The rows of a group lie close to one hidden flat surface of 12 dimensions, which passes through zero. Surfaces can cross.
Some rows, each with its group after it:
[ 10  18  -6   9  26 -17   3 -44  -3   0 -12 -18   6   0 -10   9  -1 -16
 -11 -17   2  -5 -15 -20 -23] | (3)
[ 23  16  -7 -18  -5  -1  -3   5 -21   6  -6   9  15 -21 -11 -13 -18  -4
  -8   9  11  -2  -6  -7  13] | (1)
[-20   7 -23  12  16  -3  -3 -15 -20  39 -13 -13  -6 -12 -20 -20  -3   6
 -12   7  22  37   1  12   3] | (1)
[ -7   6  -9  -8  40  15 -14 -11  -9  14  21  15   7 -32  -7   2   1  32
   5   6  -4 -34   6   9  13] | (0)
[-11   5   3  -4 -20  14  32  22  24 -15   0 -22 -23 -21   2 -28  17 -15
  11 -31   6  35  -1  10 -44] | (4)
[-13   5 -36  32  14   0 -21  -1   0  10  -1   9   6 -35   2 -28  -7  27
 -16   6   2  -6  29 -10  18] | (1)
[ -3 -32   9  16  28   0  42  31  25 -11  21  -5  15  13  11  -4  -3  25
  36  13 -11  17 -10  48  10] | (2)
[ -5 -28  11  19 -13 -10  21  -6  18 -36  11 -23  -2  17   4  15  15 -11
  -6  -4  -8 -19 -17  -5 -13] | (5)
[ 24   5 -12  20  -5 -13   6  13   4 -13 -16  13   5   6  10  -7 -26   0
   3  -8   5  15   6  -8   4] | (4)
[-13   1  10 -16  17   8  -4  -4 -21  21   1 -20   2   3 -11   5  16 -10
   2   7  20  13   5  15  -2] | (1)
[ 10   3   0  -2 -19   7   2  14  -5 -22  12   2  -8  12   3  -6 -11   3
 -10 -34  15   3   3   5   4] | (5)
[-26   7 -21  -5  16   7  37   3  15  20  -5  31 -22 -20 -14 -28  15  12
  40 -17  -5  11 -16  13   8] | (5)
[ 23  -2  11  33 -17 -16 -21   1  -8 -12  -2 -24   5  -6  15   9 -27  -4
 -32  28  15  13   0 -15 -37] | (0)
[ -3  24  -4  -7  -3   6   8 -16  16   4 -11  17 -23 -29  -8  -9  -1  -4
  16 -12 -18   2 -19 -18 -31] | (0)
[ 11   1  -7   1 -27 -17  11   5   8   2 -14  22  -8  19   1  -5 -14  -2
   0  -4  -9  11 -13 -10   8] | (2)
[ -9   5  -4 -12  29  13 -33 -18   3  11 -18 -29  15 -13  -5  18  18 -13
 -15  11  -6  -6  41  -9 -10] | (5)
[ -4   4  16  17 -25   3 -20   9 -10 -20   7  -3   0   7  21  -5  17 -20
  -3  -1  12 -10  15 -22   1] | (5)
[-21  11 -28  -8   2  18  -5 -10   7  -7 -20  15 -12 -20 -16 -16  21 -12
   7 -30  -7 -16  22 -18  23] | (4)
[ -8   3  -5 -23 -18  13  16  17   7   1   3  -2 -14 -10  -8 -20   9   1
   0 -25   2  17   2  13  -5] | (1)
[  9   3  -5  11 -12 -16  -6   1 -19  20 -27 -19  -3  18  -7   2 -16 -17
 -20  10  29  47   6   1 -14] | (2)
[ -6  -3  -7  23  14  -7  15  10   6  -9  -3  -6  23 -16  11 -25  17 -11
  12  11   2  -3  10  -5  11] | (3)
[-15 -19 -18 -14  -7  -8 -10   0  25  19 -26  -9  -8  18  -2  22  25   3
 -22   1 -17  -4  38  -9  -5] | (2)
[ 18   9   5  -5  13   0 -18  -3 -15  10  -1  40 -23  18   1  38 -28  20
  13  -7  14 -14  -5  -2  -3] | (5)
[ -2   6  17  -3  15  10 -19  -1 -17  -5   4  23 -10  29   9  26   8  -7
  28 -13  15 -20  10   0  18] | (0)
[  2 -10  11   0   7  -3 -16 -17  -3  -5  14  -6  13   0   1  21   4   4
 -13  20 -10 -34  -6  -8   3] | (3)
[  1   4   6  -8 -17   6   1  -4  -5 -19   4 -19   1 -15  -6  -6  14 -23
 -13  -9   7 -11  -4 -14 -16] | (1)
[-13  25   6   4  27   3   4  -6  23  18  -8  -7   0 -27  15 -16  22  -5
  24  -3 -14  14  13 -10 -42] | (3)
[-18 -17  -5 -17   2  14   6  -5  27 -10   9   7 -10  -4  -7  13  16  14
   5 -10 -33 -31   2   3   8] | (4)
[ 26  17   2 -15   8   0  19   5   3  -8 -24  10  -5   1  -6   8 -19 -18
  24 -19   8  21  -9   0 -17] | (1)
[-19  17   3  19  20  19 -11 -32 -11 -14   6 -13 -20  -3  -9  -1   3 -12
  10 -35  14   6  -6  -2 -12] | (2)
[  2   0   4 -10   9   2 -15  -5  -5  15  -5  -2 -13  28  -2  29 -10   6
  -2  -8   6  15   9  14  -6] | (1)
[  8 -29   3  -3 -20  -7   6  18  11 -18  20   3   7  45  12  13  -6  20
 -14 -10 -15 -12   4  18  30] | (0)
[ -5   1  -1 -25 -25   6  20   5  19  -1  14  -5  -3 -21  -6 -23   6   6
 -10  -9 -25   0 -18   3 -12] | (0)
[ 16 -13  15  -1 -13 -10   8  15  -4  -5  20  -6  17   7   8  -2 -16  12
 -11  24  -4   1 -20  13   6] | (5)
[  6   9 -16  44   6  -6 -34  -8 -21 -17 -10   5   4   1  10  -1 -10  -7
 -15  -5  27 -13  28 -27  17] | (0)
[ 30   1  15 -38  -1  18   8  29 -18 -21  15  -6   4  13  -2  19 -13  -3
  -1 -28  30   0   6  24  -4] | (5)
[ 12  16   6 -22   8   2  -3 -10  -5  26  -8 -16   1 -38 -13   3 -15   0
  -9  25   0  18 -14   1 -42] | (4)
[-18   9  -9   7  35   0 -11 -20   2  20   8  20   2   8   6  -2  12  21
  15 -10 -11 -18  12   1  21] | (3)
[ -8  11  -1  15  10  -2 -12 -10 -11  -6   7   0  18 -18   9 -19  22 -12
   1   7   5 -27  10 -21  14] | (3)
[-21  25 -11  17   4   7 -17 -31 -16   1  -4  13 -16  -9  -9 -17   7 -13
   6 -23   7  -4  -5 -21  11] | (2)
[ 10  20   9   3   1 -13   5  -9 -20   8  -8  -5   9  10   3 -10   1 -24
   2  -1  18  16 -13  -9  -4] | (3)
[ -7  -8 -10  -1  14  15 -23   9  11   9  21   7  -5   2   9   9  -7  45
 -11 -13 -10 -10  31  20   8] | (0)
[ 14   7  -2   4 -20  -1 -17  12  -5  -4  -3  -8   6  10  11 -10 -19  -1
 -20  -7   6  24  17   1   3] | (5)
[ -1  13  10 -34 -31  17 -16  23   8  12  -3  48 -20   7  11   1   0   7
  23  -4 -21  -6   9  -6  17] | (4)
[-14   3 -14  15  -2   3  -3  -8   5 -16 -19 -18  -2  -8  -4 -12  21 -26
  -7 -18   6   2  21 -19  -3] | (0)
[  0  12  -2   6 -22   2  11  16  18 -10   0  22 -14  -8  12 -23  -3   0
  17 -16 -12   8  -4  -9  -8] | (4)
[  3 -19  -7 -25   7  -7  15  -4   7   8   0  -2  12  23 -14  15  -1  11
  -8   4 -19  -6  -8  19  25] | (0)
[  4  -5   3 -17 -21   4   6   9   7 -12  -2  17  -3   8  -1   4   4  -7
   8  -4 -13 -13  -6  -5  17] | (4)
[  3 -10  11   5  -9  -9  10 -17  -4 -20   5 -23   0  17  -6  14   2 -18
 -12  -4   4  -5 -24  -5  -9] | (2)
[ 11  -4 -14   9   3  -7   0   5   0   0  -1  21   3   9   0  -1 -21  18
   0  -2  -3  -2   1   5  24] | (3)
[  5  20  -7   6   6  -1 -23  -2 -18  11 -22   7   7  -9   2  -7  -2 -17
   3   8  17   9  23 -18   7] | (1)
[ -2  -5  -4  25  12  -8   4  -3   6   1 -12   5 -24   7   1  20  -6   6
  12  -5  12   7  -1  -2 -25] | (5)
[ -5  -9  16  31   0 -19  22  14  20  -4  17   7   2  44  33  -9   6  11
  23 -13  -8  16  -5  13   0] | (3)
[  2  -7   2  14   8  -8   6 -25  -8  -3  14   8 -12  33  -7  17 -27  16
   0 -13  -2   4 -35  16  11] | (2)
[ 31 -16 -22  -4 -17 -13  -2   8  10 -10 -28  34  -9  29 -12  32 -53  18
  -6   1 -15   4  -4   1  29] | (3)
[ -4   4   5  -4   8  -4   7   4 -17  20  14   8  15  -6   0 -20   4   6
   9  17   7   2 -11  13  19] | (3)
[ 22  -6   6 -10 -12  -2  13  16  10 -19   0  -1   4   0   2   7 -16  -3
  -1   0  -5   0  -8   2  -9] | (4)
[-14 -12  -3  35  37   1 -11 -15  -9   7  21 -18   0 -21  -2   8  -4  27
 -10  20  15  -9  -1  13 -15] | (0)
[-15 -14   5  48  23 -17   8 -30   7 -11  -3 -11  11  11   3   2   3 -12
  18  25 -14  -3 -25  -6   8] | (2)
[-11  -2 -16  -5   8  -6 -10   3  -6  35 -21  -8  -1   3  -8   1   5   3
 -11  14  10  25  24   6   0] | (2)
[-15   6  -3  12   7   8   2  12 -25  24  15 -13   1 -26  -4 -35   2  10
  -3   9  32  28   2  21  -2] | (1)
[ -7   2 -17  18  24  -3 -11  -6   8  17 -21  -4  -3 -10  -2   0  -6   9
   1   8   0  21  22   1 -10] | (2)
[  8   1 -16   5   1  -3   1  24  -3  -5 -20   9  21  19   8 -19  -2 -10
  10  -8  10  19  29   4  42] | (5)
[ 17  11   3  14 -29  -7 -24  -5 -28 -13  11  11   1   1   4  -4 -20  -1
 -26   1  16 -16 -11 -22  15] | (4)
[-12 -22  -8  -8  -3  -2  -3   0   9  16 -31  -8   0  13 -14  17   8 -13
   1  31 -10  12  13   3  13] | (4)
[ 11  -9   5  12 -16 -20  16  13  -2  -6 -19  19   0  42   8   5  -7 -18
  21   4   6  16 -13  -3  19] | (5)
[-19  -5  -8  -1  -9   3   6 -26  16  -5  16   4 -27   5 -11   5   4  20
 -13 -30 -22 -19 -20  -3  -8] | (2)
[-11  -9  -1  -1  30   0   8   6  -2  19   2  -7   6  16  -1   2   7  12
  12   0   8  16   9  28  10] | (4)
[ 29  46  26 -20 -29   2 -19  12 -11   5   4  43  -6   1  26 -10 -14 -11
  21 -13  -1   0  -9 -26 -11] | (3)
[  6  -8  -8 -17 -19   9 -10   1  12  -2 -23  -4 -27   3 -18  29 -20   1
 -15  -6  -6  15   3   3 -20] | (3)
[ -3 -17   5  49  11 -14   0   4 -23  -2  17 -13  10   5   8  -6  -6   9
  -5  28  29   5 -11  11   9] | (0)
[ -1 -17   2  -2   4 -13   4  -7 -16   9  -1   0  12  39  -6  16   1  -4
  -2  13   6  -2 -10  13  34] | (1)
[-17  -5  20  -9  12   8   1  -5   8   7  35   7  -7  15  10   7  16  23
  12 -10 -13 -18  -9  18  -1] | (4)
[ 10 -19   9   8  -7  -7  12  40  36 -15 -17 -11  24 -15  26  -3  12 -14
  14  39 -22   4  25  -7 -16] | (1)
[ -8 -30 -10  18  -3 -17   8   0   3 -11 -11 -17  17  46   0   7  14 -13
 -11   1   1   2  11   5  36] | (0)
[ -1   5 -18  -9  25   1  -2 -25  -7  12 -28 -46  14 -26 -30   0   4 -23
 -26   4  11  20  11  -2 -21] | (5)
[ 23  14  -2  12 -23   1 -13  18  -9 -32  -5   9   8  -6  15 -15  -9 -18
  -7 -16  16  -8  15 -25   8] | (5)
[-11   3   4   5 -15   4  -9  -7   3  12  23   9 -19 -11   3  -6  -9  28
 -11   2 -11  -3 -17   4 -12] | (3)
[ 15  10 -10  -3 -13  -5 -22   1  -6  11  -6  18  -1   9   4   2 -25  15
 -17  -5  -3   7  10  -5  13] | (0)
[ 18  -6   6  -7  12  -4  -3   6  14   7  20  20   0   4  11  21 -30  43
   2  10 -23 -12  -9  16  -8] | (4)
[-18   1 -32 -13   2  -1  28 -12  20  15 -20  28 -24  19 -20 -12   6   9
  17 -41 -18  12  -6   7  26] | (2)
[ 25  18  29 -23 -39  -3  32  27 -10 -22   0  29  -3  22  10 -18  -2 -39
  39 -17  10  12 -36  -6  10] | (1)
[  3   5 -17  -1 -23 -12  -7 -23   3   5  -3  25 -15  12 -11   3 -19  14
 -19 -15 -20 -11 -20 -16  16] | (1)
[ -6  15   6  -5   0   4   1  -4  13  17  -4  28 -18   3   4  -2  -9   8
  28  -2 -19  16 -12   1  -7] | (2)

New rows. What belongs after each?
[ 20  -3   4 -28 -48   6  20  25  11 -38  -2 -11   7 -10   0 -12   7 -28
 -15 -18  -5 -11  -2 -16  -7] | (1)
[-16  12  20  21  -4   4 -10  -6 -19   9  13  16 -26   6   9  -6   6  -2
  23   0  20   5 -17  -2  -9] | (0)
[ -3   0   8   3  -2   4   3   4   6  -8   2  -6  -6  -8   3   4   8  -6
   4   1   1  -3   1  -5 -20] | (5)
[-20 -17   4   7   7  -2 -12 -14 -11  15   6 -16   7   9  -7  10  15   1
 -12  25   1  -8   1   4  13] | (4)
[ -5  13  -3  -1  -6   2   0  -3   6   2  -3  16 -17   9   5  -6   1   1
  10 -26  -5   6   1  -5  -2] | (3)
[ 20  17  19 -23 -29   0 -13  16 -19   6  15  29   4  -3  12  -5 -12   4
   0  13   3 -12 -14  -9   8] | (2)
[ 17   0  10  -6 -31  -3 -19  31  -5  -8 -13  13  -3  40  22  13  -1 -15
  -1  -9  13   8  32 -10  11] | (2)
[ 12   3   3   5 -15 -18  -7  -2   3   9 -28  -1   8  24   6   4 -12 -21
  -2  18 -10  24   2 -14   3] | (5)
[ -9   7   9 -16  11   8   2 -16  -1  15  19  19 -16   6  -7   8  -3  21
  14 -13 -10 -10 -22  14   1] | (1)
[ 14  16   0  10  -6   7 -17  -2 -28 -11  15   9  -8   5  -1  -5 -26   8
 -10 -26  27   2  -5   3  11] | (2)
[-10 -13 -12  -7   9  -5 -12 -24   1   9 -21 -30  10   1 -16  19  18 -16
 -27  16  -8  -9  16 -12   0] | (1)
[-26 -10  -1 -28  -6  11   9   2  -6  16  13  -3  -4  10 -13  -9  27   4
  -2  -8  -1  -1  -1  21  27] | (1)
[  9   9 -20  27  10 -11   6 -16 -29  -7  14  20   6  -2 -11 -20 -28  16
  -7 -15  22 -12 -27   0  33] | (1)
[-36   5  21  18   7   5   3 -24 -30  14  12   6 -28  24  -6   1  28 -17
  30  -7  29   4 -30   5   7] | (0)
[ 16  -4  12  19   9  -1 -10   8  -4  -9   0 -16  -3   4   9  23 -18   3
  -5   7  21  13   7   5 -31] | (0)
[  7  -7   2  20  10   0  10  16  -8 -22   1 -29  18 -14   4 -11   4 -13
  -3   5  26   8  12   6  -9] | (1)
[  9  -2   6  -4   1  -5 -22  -2 -27   7   6  12  12  38   3  16  -9   4
  -7   3  13 -10   7   4  40] | (5)
[-19  -3 -23  -4   0  -3   1 -39   3  -6 -17 -18  -8   4 -26   5  21 -20
 -21 -23  -7 -15  -3 -19   8] | (1)
[ 17   5  -6 -14  -2  -3 -14 -21  -9 -10  -7   1   3  22 -10  21 -16  -5
 -18 -20  -3 -14   0 -10  15] | (5)
[ -4   3 -12   8  23  18 -14   8   2 -19 -12   5 -24   9   0  21   7  -1
  11 -48  26  -8  43  -1  -7] | (5)
[ 13  27  23  -3  -7  -2 -15 -12   8  -2 -14  28   1 -15  15   4  -7 -23
  31  23 -27  -9 -17 -36 -16] | (2)
[ 15  20 -15   4 -20  -2  -5  16  16  -1 -27  22 -12 -17  10 -17 -17  -4
   4 -13  -4  18  18 -23 -17] | (2)
[ -3 -18 -17  11  55   1  10   5  -4  -3  -9  12   6   6  -7  27   8  12
  28  -1  22 -25  20  13  21] | (5)
[-26  -7  14 -13  21   7  19 -20 -12   5  20  -6  15  -8 -13 -10  33 -14
  21  15  -8 -25 -30  10  26] | (2)
[ 10   8  -8  20  -4 -11 -24  -4  -3   5 -23  -9  10   4   7  -1 -15  -9
 -18  12   1  19  19 -17  -1] | (5)
[ -8 -10   2 -34 -25   6   7  17   9   8  16   3  10  13   1 -14  15  11
 -11  -3 -22  -5   5  15  30] | (0)
[  6  -2  11 -10 -15   6  -6  21   0  -3  23  22  -3  17  16   0  -6  20
   4  -8  -4 -10   3  11  16] | (0)
[ 17  20   3 -53   4  10 -18 -21   7   9 -22 -21  23 -19 -15  12  -1 -25
 -18   6 -28   1  13 -13 -14] | (5)
[ -4  -2  -1  42  21 -10  -1  -4 -21  -7  16 -25   6  24  10  -9   3   5
 -12 -22  38  13  12  14   2] | (4)
[-23 -14  21  30 -10   7   0  28   9  -4  24 -14  -7  -5  27 -16  21   9
  10  14   8  12  11  13 -20] | (0)
[  0  -5   1  15  -5 -10  31  20   0   1  -2  -1   3 -14   1 -22  -2  -4
  15  19  12  21 -19   9 -10] | (5)
[-18  11   3  -1  20  15   7 -27  -2  -1   3 -15 -14 -13 -18  -3   8 -11
  12 -19   2   7 -18   6 -16] | (2)
[ 11   7 -17  36   2 -19  -8 -20   5 -17  -9  32   7  -3   9  -5 -19   3
   3   1 -15 -29  -9 -34  20] | (1)
[ -3   7  17  11  31  -7 -10 -10  -1   8   7   1  12  25  21  11  16  -4
  21   0   0 -10  12  -1   0] | (4)
[ 12   4  16 -21 -20   0   9  13 -13   3   4 -12  13 -19  -3 -14   4 -19
  -5  23   8   7 -17  -1 -10] | (1)
[-28  -5  -5  29   3   2   3  -3 -13  15  23  10 -19  10   2 -19   3  25
   8  -8  16  12 -12  20  15] | (0)
[ 24   0  -6  25  -6  -5  -3  18  -6 -12   0   4 -13   3   8   7 -36  18
 -10 -13  27  19   5   6 -21] | (5)
[ 13   4   3 -21 -37   9   7  29  25  -9  -1  11 -25   8   9   1 -15  10
  -2 -30 -12  22   7   6 -25] | (1)
[ -6  13 -14   6   3   4 -21 -11 -12   2 -20 -11  -2 -14  -7  -5  10 -18
 -16  -9  19   1  24 -21  -3] | (2)
[ 10 -17   4  28 -13 -37  25 -25 -11 -17 -10  -5  11  43  -7  10 -10 -27
  -4  10   4  -1 -46 -12  21] | (1)
[-31 -16 -10  43  22  -5  -8  -1  14  12  -1   4  -1  -6  14  -6  22  15
  14  24  -8  -6  21  -3   6] | (5)
[  7   8   0 -26  -1   1  -8 -14 -30  23  -9  -4   4 -11 -24   6 -11 -11
 -13  20  15   6 -15   1   5] | (3)
[-12  -7  11   4 -46  -4 -10  -3 -14  -5 -15  -5 -16  24  -4   3  10 -35
  -9   9   9  12 -10 -17   8] | (3)
[ -1  -8 -22   2   4  -6   9  -3  14  -1   5   6   6 -19  -7  -8  -3  22
 -14  -2 -13 -18  -1  -1   7] | (2)
[ -7 -10  -1   0  -2   2  -5   3  -5  13  13 -33  -2 -16  -5   0   3  15
 -31  12  13   9   8  13 -25] | (2)
[  3  -4   3   6  -5  11  -7  16  19 -29  -2 -18   5 -35  10  -1  10  -9
  -5   7  -5 -14  23 -15 -26] | (3)
[-15 -20  -4  -6  -5  -8  17 -14  15   7   9 -22  16  15 -10 -12  10   3
 -17   8 -31   9 -16  16  19] | (5)
[ -9 -15 -26  17  25   9  -6   0  25 -14  -7 -32   1  -3  -1   4   0  17
 -20 -27  -5  12  44  13  -7] | (5)
[ -1 -32  -1  16 -35   4  11  58   6 -22 -15  -7  10   3  11 -15   5 -17
   7  30  14  22  25   9  22] | (3)
[ -9   6   5  -7  23  23 -16  13 -17   1  14 -17   9 -35   1  -6  20   1
  -2   5  25 -12  27   7  -9] | (5)
[ -1 -10  29  17 -10  -7  22  22   9 -14   1  16  -6  25  22   3  11 -18
  43  13   0   7 -17   2  -4] | (0)
[  4  -4  24 -18 -26   7  -5   3  -8 -27  10 -22   0  18   3  18  21 -29
 -13 -14  11 -19   1 -11 -10] | (2)
[ 16   3 -22   5  26  -1  -4  -3  -6  -6 -17   6   4  -1 -10  14 -17   4
  -3 -14  15  -5  16  -1  10] | (5)
[  0   8  14  -8 -10  14   2  -9 -16 -13  17 -29 -17 -15 -11   3   2 -11
 -18 -23  24   4 -16   2 -39] | (0)
[ -8  -8  -7   2 -42  -7  -4  -2   9  -6   1  -8  -4  -4   0 -12   8  -5
 -31   4 -16  -7  -4 -19   1] | (1)
[  1 -11   5  -1   2 -11   7   5  -2   1 -20 -26  31  13   1  -3  18 -36
   1  28   1  12  11  -2  15] | (5)
[ -8  -4   3  18   6  -8   7 -31  23  -6  -9 -23 -12 -10  -7  15  -3  -6
  -7   4 -21   6 -21 -10 -41] | (2)
[ 31   4  11   9 -13 -12 -26  23   1   1   5  25  16  -6  28   8 -27  17
  -5  38 -11 -13   9 -15  -2] | (2)
[  8  -7  10 -17  13   2   1  11   5   7   5   2  19   2   6  11   0   6
  10  23 -13  -9   6  13   8] | (5)
[-13   2  11 -16   6  -6  21 -33   2  21  11  13 -13   8 -18   6   3   4
  16   5 -22  -5 -54   7  -1] | (1)
[  2  -8 -11  -7  48   3  13 -11  -9  -4  -3   8  11  11 -16  20   2   4
  21 -10  11 -21   2  17  29] | (0)
[ -7 -14  -3 -12  -9  -2   7  -2  -2   2   6 -21  13  14  -8  -5  12  -3
 -22  -1  -1   0   1  11  19] | (0)
[ -9 -26 -16  19   9 -11  11 -10  22   4   5 -26   3 -13  -9   3  -5  26
 -28  19 -17   2  -7  11 -15] | (1)
[-13  -3 -37  12  37  -9  41 -13  15   2 -34  23   3   3 -21 -14   9  -8
  40 -16  -7   5  -8   2  35] | (0)
[  4 -11 -15  -2 -16   1  10  15   7 -17   7 -12  -6   0  -3  -6   1  11
 -26 -29   9  -5  14   5  -4] | (2)
[-20   4   5  29  26  -8  -2 -12   9   9  15  -7   3  16  22  -8  23   9
  10 -12  -3   0  11   2  -7] | (3)
[  9   7   4 -12 -10 -12  -2   5   1  21 -18  20   8   5   5  -4  -7  -8
  12  27 -16   9  -5  -9  10] | (0)
[ -1   2 -15 -18 -13 -11   8 -12   0   4 -20  21  16   0 -12 -12  13 -21
   1  11 -20 -23 -10 -24  40] | (1)
[ -7   1  -7  26   2  -7   3  -1   1  -2  15   9   0   4  12 -17   1  16
   0 -10   1  -2  -2   1  10] | (3)
[-13 -17  -6  14  -9   2  -8  -9  -4  -5  18 -17  -6 -15  -9   1  -3  17
 -28  12   2 -11  -8   6  -3] | (3)
[-19 -22 -10  49   5 -20  15 -15  -3  -4   8 -30   5   0  -4 -16   4   2
 -18  17  10   9 -20   3   1] | (1)
[ 11 -10  -5   6 -29 -10   7   8  15  -8 -13  17 -11   3   0   5 -22   5
  -1  12 -19   9 -16  -8  -1] | (3)
[  3  23 -12  22 -10  -8  -8 -23 -10  -9 -20   5 -11  -8  -6 -14  -9 -22
  -7 -18  13   7  -6 -30  -9] | (1)
[ -2 -24 -13  -6  32  -8  30 -14  20   2  -4  -8  11   1 -18  18   1  12
   6   8 -20 -12 -16  17   6] | (5)
